Each new row is followed by its nearest point in the smallest flat space through zero that holds the last named rows.

q367:
[[-30.3  13.5   0.0  -3.7  41.5 -30.6 -61.1  22.7  12.7  28.2   8.5]
 [-66.1 -20.9  18.1  -9.1  -1.7  34.1 -22.2 -17.7  -0.6 -21.2  29.3]
 [ 26.2  24.1  28.1  36.4  -1.5 -21.4 -12.6 -33.9  44.9  -0.1  11.9]
 [-36.0 -13.2  -4.4   0.1  15.9  47.8 -57.4 -30.1  41.3   6.2 -29.6]
 [ 25.1  -1.0  29.4 -24.3  18.1  -6.2  29.9  17.1  10.2  -4.8  34.9]
 [ -9.1   3.4  35.7 -19.1   2.8  26.4 -28.9 -25.8   5.0   4.3  58.1]
 [ -6.5  20.0  16.7 -15.0   5.6 -36.3   5.1 -14.1  11.0  33.3  -8.0]]
New rows:
[  2.6  27.8 -20.9 -23.7 -30.5 -12.4  33.7  15.8 -35.0 -36.2  35.7]	[  6.2  -1.4  -1.1  -3.4 -23.4 -10.9  35.0  16.0 -47.7 -15.1  31.7]
[  4.4  17.6  33.3 -26.8  40.0  -9.4  37.8  -9.6  -5.7  22.1  25.0]	[  7.2   7.9  34.1 -39.0  14.2 -18.1  27.2   0.9   7.2  19.3  25.2]
[  3.5  36.7  -4.3  -7.9 -24.1  17.1  28.3  10.6  -5.2 -41.5   3.0]	[ 10.0  -7.8   0.1   6.5 -16.9   7.9  28.6   0.7 -12.1 -21.4   7.3]
[  0.2 -24.7 -29.6 -14.1 -35.4 -25.1 -22.4 -22.6 -10.1  -8.8  20.6]	[ -8.2   5.3  -7.1   8.1 -19.8   0.8 -10.5 -10.5 -25.2   1.7  10.3]

q308 (7 x 11):
[[ 34.8 -12.0  -6.3  -8.4 -19.8  31.2   3.8  16.7   1.7 -13.8 -21.0]
 [-18.7 -11.2  26.3   7.5 -14.1 -39.9  -5.0  28.7  36.9  51.1 -23.9]
 [ 24.5  34.2  -2.9 -22.6 -47.9  -1.7 -53.4  32.3   5.8 -14.9  -8.0]
 [-20.4   1.1  14.4 -58.8 -16.9  22.1   8.1  43.1  26.0  33.9   4.8]
 [ 14.4 -54.6  42.4  20.1 -40.9 -11.9   6.8  43.4 -39.2 -15.8   3.0]
 [-21.1   3.0  -7.9  29.2 -17.5  -2.5 -16.1 -53.5  39.8  27.4 -24.8]
 [ -9.0 -25.1  16.6  25.1 -12.8  -6.0 -10.5   7.5   6.8 -22.5  34.8]]
New rows:
[-30.7 -32.0  -9.4  20.3  21.2 -31.2 -10.9 -18.4 -17.0  27.2 -40.2]	[-14.4  -8.5   9.0  27.1   9.0 -32.3  12.6 -24.8 -10.8  30.9 -27.7]
[-34.0  16.7  29.3 -24.0 -28.3  22.0   1.5 -34.6 -13.2  32.0  15.5]	[-46.0   5.6  11.5 -28.4 -29.1  16.4  -1.9 -30.0 -14.5  25.3   8.8]
[-25.0  28.6   0.9  32.2 -12.5   6.1 -11.3  35.3  18.1  22.9 -28.8]	[ -1.1   7.4   4.5   1.8 -12.9 -17.5 -15.1  11.4  26.0  22.8 -19.5]
[ 25.9   9.6  28.6   1.9 -28.3  38.3 -36.8 -15.5 -27.7 -41.4 -35.1]	[ 30.8   3.4  -7.1   2.2 -46.9  24.4 -23.8 -12.8 -30.3 -29.7 -19.3]
[-34.8 -27.5 -24.7   3.0  -9.8  -2.2  27.2  -2.5 -26.3  38.8  -5.1]	[-24.8 -18.4  14.5  -4.5  -0.4   0.4  26.8 -15.5 -18.2  28.9 -10.6]

q500, 7 rows:
[[-29.8  34.5 -11.8   4.1 -27.9 -37.4 -48.6 -24.9  58.7 -41.2 -29.0]
 [  7.8   4.4  -9.2 -16.3 -28.1  18.9 -13.7  -6.8   4.0  12.5 -20.7]
 [-30.1   3.6  24.2 -38.5  -3.8  10.1 -14.0 -22.5   9.8   1.2 -16.6]
 [-26.7  -5.3   2.6 -34.6 -15.6 -28.2 -76.2  11.5  27.6   8.6  27.4]
 [-15.0 -12.0   2.9 -17.3 -37.4  -8.8 -39.2 -14.8  -8.3  -0.4 -46.1]
 [ 25.8  11.5  10.1  11.1   1.3 -19.2 -17.9  22.4  40.7 -11.4  46.3]
 [-16.5  18.8  33.1  -7.8 -18.5  30.6 -50.2  12.8  19.9 -18.0   7.8]]
New rows:
[-10.8 -31.5 -26.6  25.7 -41.4   9.7  30.6  27.9  -1.4   5.0 -17.8]	[ 15.3  -6.3 -25.9  21.6 -14.7   5.7   5.6   6.0 -23.3   5.2 -19.9]
[-22.8 -44.1  38.8 -21.2  19.5  27.5  29.7  36.0  37.2  28.6 -18.5]	[ -1.9 -10.5  37.8 -31.0  13.7  18.7  15.1  -5.5  -6.7  12.9   9.7]
[-20.2 -54.3   6.5  10.6  13.2   6.8 -21.6 -13.8 -11.0   3.1  30.7]	[-18.4 -21.6  11.7  -5.2  14.8  -9.7 -15.9  14.4 -23.7   6.9  18.0]
[ 48.6 -28.1  -4.1   8.5 -15.8 -33.4  24.8  17.3  -1.7  33.8   3.0]	[ 56.2 -29.4  -8.8   3.1 -11.3 -30.8  19.5   9.0  -7.5  23.1   6.8]

q79:
[[ -9.0 -26.0  14.0  21.7  -9.5  42.1  51.4 -62.5 -59.9  -6.2  52.5]
 [-33.2  29.0  18.8  16.7 -32.0  56.6  16.8   7.5   9.7   0.0  -5.4]
 [ 14.0 -25.2  10.5   5.5  -6.1  23.1   5.2 -22.0 -18.8  -3.8  16.3]
 [-41.3   0.1 -28.5  -5.0   1.6  -7.9   9.1   2.6   5.3  20.9  45.8]
 [ -6.1   4.0   3.2  44.8 -31.3 -20.7  21.4   1.4   8.5  -1.2 -18.2]
 [ -6.7  25.7  -6.1  13.6  -4.4  12.4 -19.3 -44.5 -43.5  -5.5  27.2]
 [-20.9 -23.0  18.3  11.0 -20.4  20.9 -23.5  -4.7 -22.9  37.7  25.7]]
New rows:
[ 14.9  -0.5  28.5  36.6  16.0  14.8  -3.7  40.1 -40.7 -29.3  27.0]	[  7.5  -5.2  16.5   6.0  -3.9  13.6   1.2 -13.1 -18.8  -1.3  -3.2]
[-31.9  22.8 -21.7 -37.4 -28.4 -14.4  11.1 -21.9  35.0 -36.4  35.5]	[-18.8  25.2 -43.4  -5.6   1.8   4.9  13.8  -3.9  25.7 -19.9  31.5]
[-29.2  11.7 -18.3  -7.2   0.8  -0.9  32.9 -40.8 -20.3  11.2  15.4]	[-26.9  14.1 -10.1   3.3   8.1  -2.0  30.7 -23.6 -25.5   0.4  28.2]

q425 (7 x 11):
[[-23.7 -16.6  11.9 -17.9  29.3   9.8 -85.9  -4.2 -22.1   0.1 -17.4]
 [ -8.5  -5.6 -20.7 -19.7  14.9 -17.5 -12.7   2.2  37.7 -11.4 -18.9]
 [ 30.3 -29.2 -26.0 -42.1 -18.1  -5.8  16.4  54.9 -12.7 -31.6 -52.3]
 [ 32.9   3.7  -7.3 -27.7  -7.6 -32.6  -4.1  50.8 -30.5 -27.6 -43.0]
 [ 34.2 -34.5  -2.9   4.2 -26.4  -3.9 -22.6  -1.0 -26.4 -22.7 -18.6]
 [ 38.2 -64.7  54.3   9.2   3.2  21.9 -21.7  19.7  -0.6  37.5 -55.6]
 [ 45.8  12.3  30.5 -19.4  22.7   9.3   4.4 -20.1  26.1  -2.8 -58.5]]
New rows:
[-16.3   0.6 -17.2   0.0   3.7  -9.9   8.4 -31.5  20.1  -7.3  49.9]	[-23.0   9.0 -23.3  12.9  -4.4  -4.1   5.3 -29.3  21.5  -6.1  36.3]
[ 27.1   7.2  10.2 -27.0  10.2 -13.2  -8.1 -11.1   5.2  29.8 -28.1]	[ 19.3   7.5  20.5  -8.1  16.8  -4.9  -6.8  -0.6  11.0   4.5 -30.9]
[ -8.2  16.8 -22.4  19.0  -7.3  12.1  60.1  -1.0  31.2  39.1  10.1]	[-10.5   9.5  -3.5  11.8  -4.3   9.2  63.4   1.8  35.3  22.3  21.6]
[ -5.6 -11.9  -2.1  -4.8   4.0  19.6 -26.9 -22.0   6.5   4.0 -10.0]	[ -5.5 -15.1   2.0  -5.4   8.3  18.7 -25.0 -21.3   6.6  -1.3  -6.6]
[  5.1  16.7 -60.1  25.0  -7.6   1.1  19.2   3.9  34.4 -10.3   1.9]	[ -3.8   3.0 -34.7  -1.1 -12.4 -15.9  28.6  -6.8  31.9 -17.5  13.0]
[19.7  0.9 19.5 -0.5 17.8 -1.1 -4.5 60.1  2.2  4.5  1.4]	[  3.0  -0.9  16.4  -4.7   7.6 -13.9   3.7  43.1  -9.6  17.6 -17.7]

q478, 7 rows:
[[-26.9  24.2 -30.3 -10.3  21.9  12.7  -1.5  12.0 -31.0  -9.2  15.5]
 [-25.6  27.2  11.4 -12.3  24.9 -41.0   6.1 -16.4 -24.6 -58.5 -51.2]
 [-59.5   7.3  34.2 -20.6  64.0 -53.7 -31.7  -0.4 -22.1 -41.2  16.1]
 [-25.7  32.4  -3.1  35.4  40.7  -6.8  23.5  17.9  13.8 -44.9 -14.0]
 [-24.4 -19.1 -25.8   7.0  24.8  -5.4 -10.8   8.1  11.0 -12.3  24.0]
 [-55.3  11.4  -0.7  29.2  -5.5 -85.9 -63.2 -29.8   5.8 -35.0  -2.5]
 [-47.8  27.8  11.8  -1.3  25.9 -65.2  -8.9 -16.6  16.6 -28.1   8.5]]
New rows:
[ 31.8   7.3  10.3  65.4 -21.0  28.1   0.1  15.3  -1.1 -21.8 -32.7]	[ 26.5   7.1   9.7  64.2 -19.0  29.0  -1.7  17.8   1.5 -15.1 -39.8]
[-25.8   7.5  -0.5  18.7  17.0 -39.8  -5.5  33.1 -36.6  -8.1   6.7]	[-29.3  17.2   3.8  11.2  21.5 -12.5 -22.1   7.6 -19.1 -18.8   6.8]
[-10.6  -0.9  14.9  23.5  38.2   8.1 -38.2 -37.2  46.8  -4.1 -14.4]	[ -8.9 -14.6  16.5  26.9  11.3 -21.5 -12.8   1.5  25.4 -14.9   0.9]
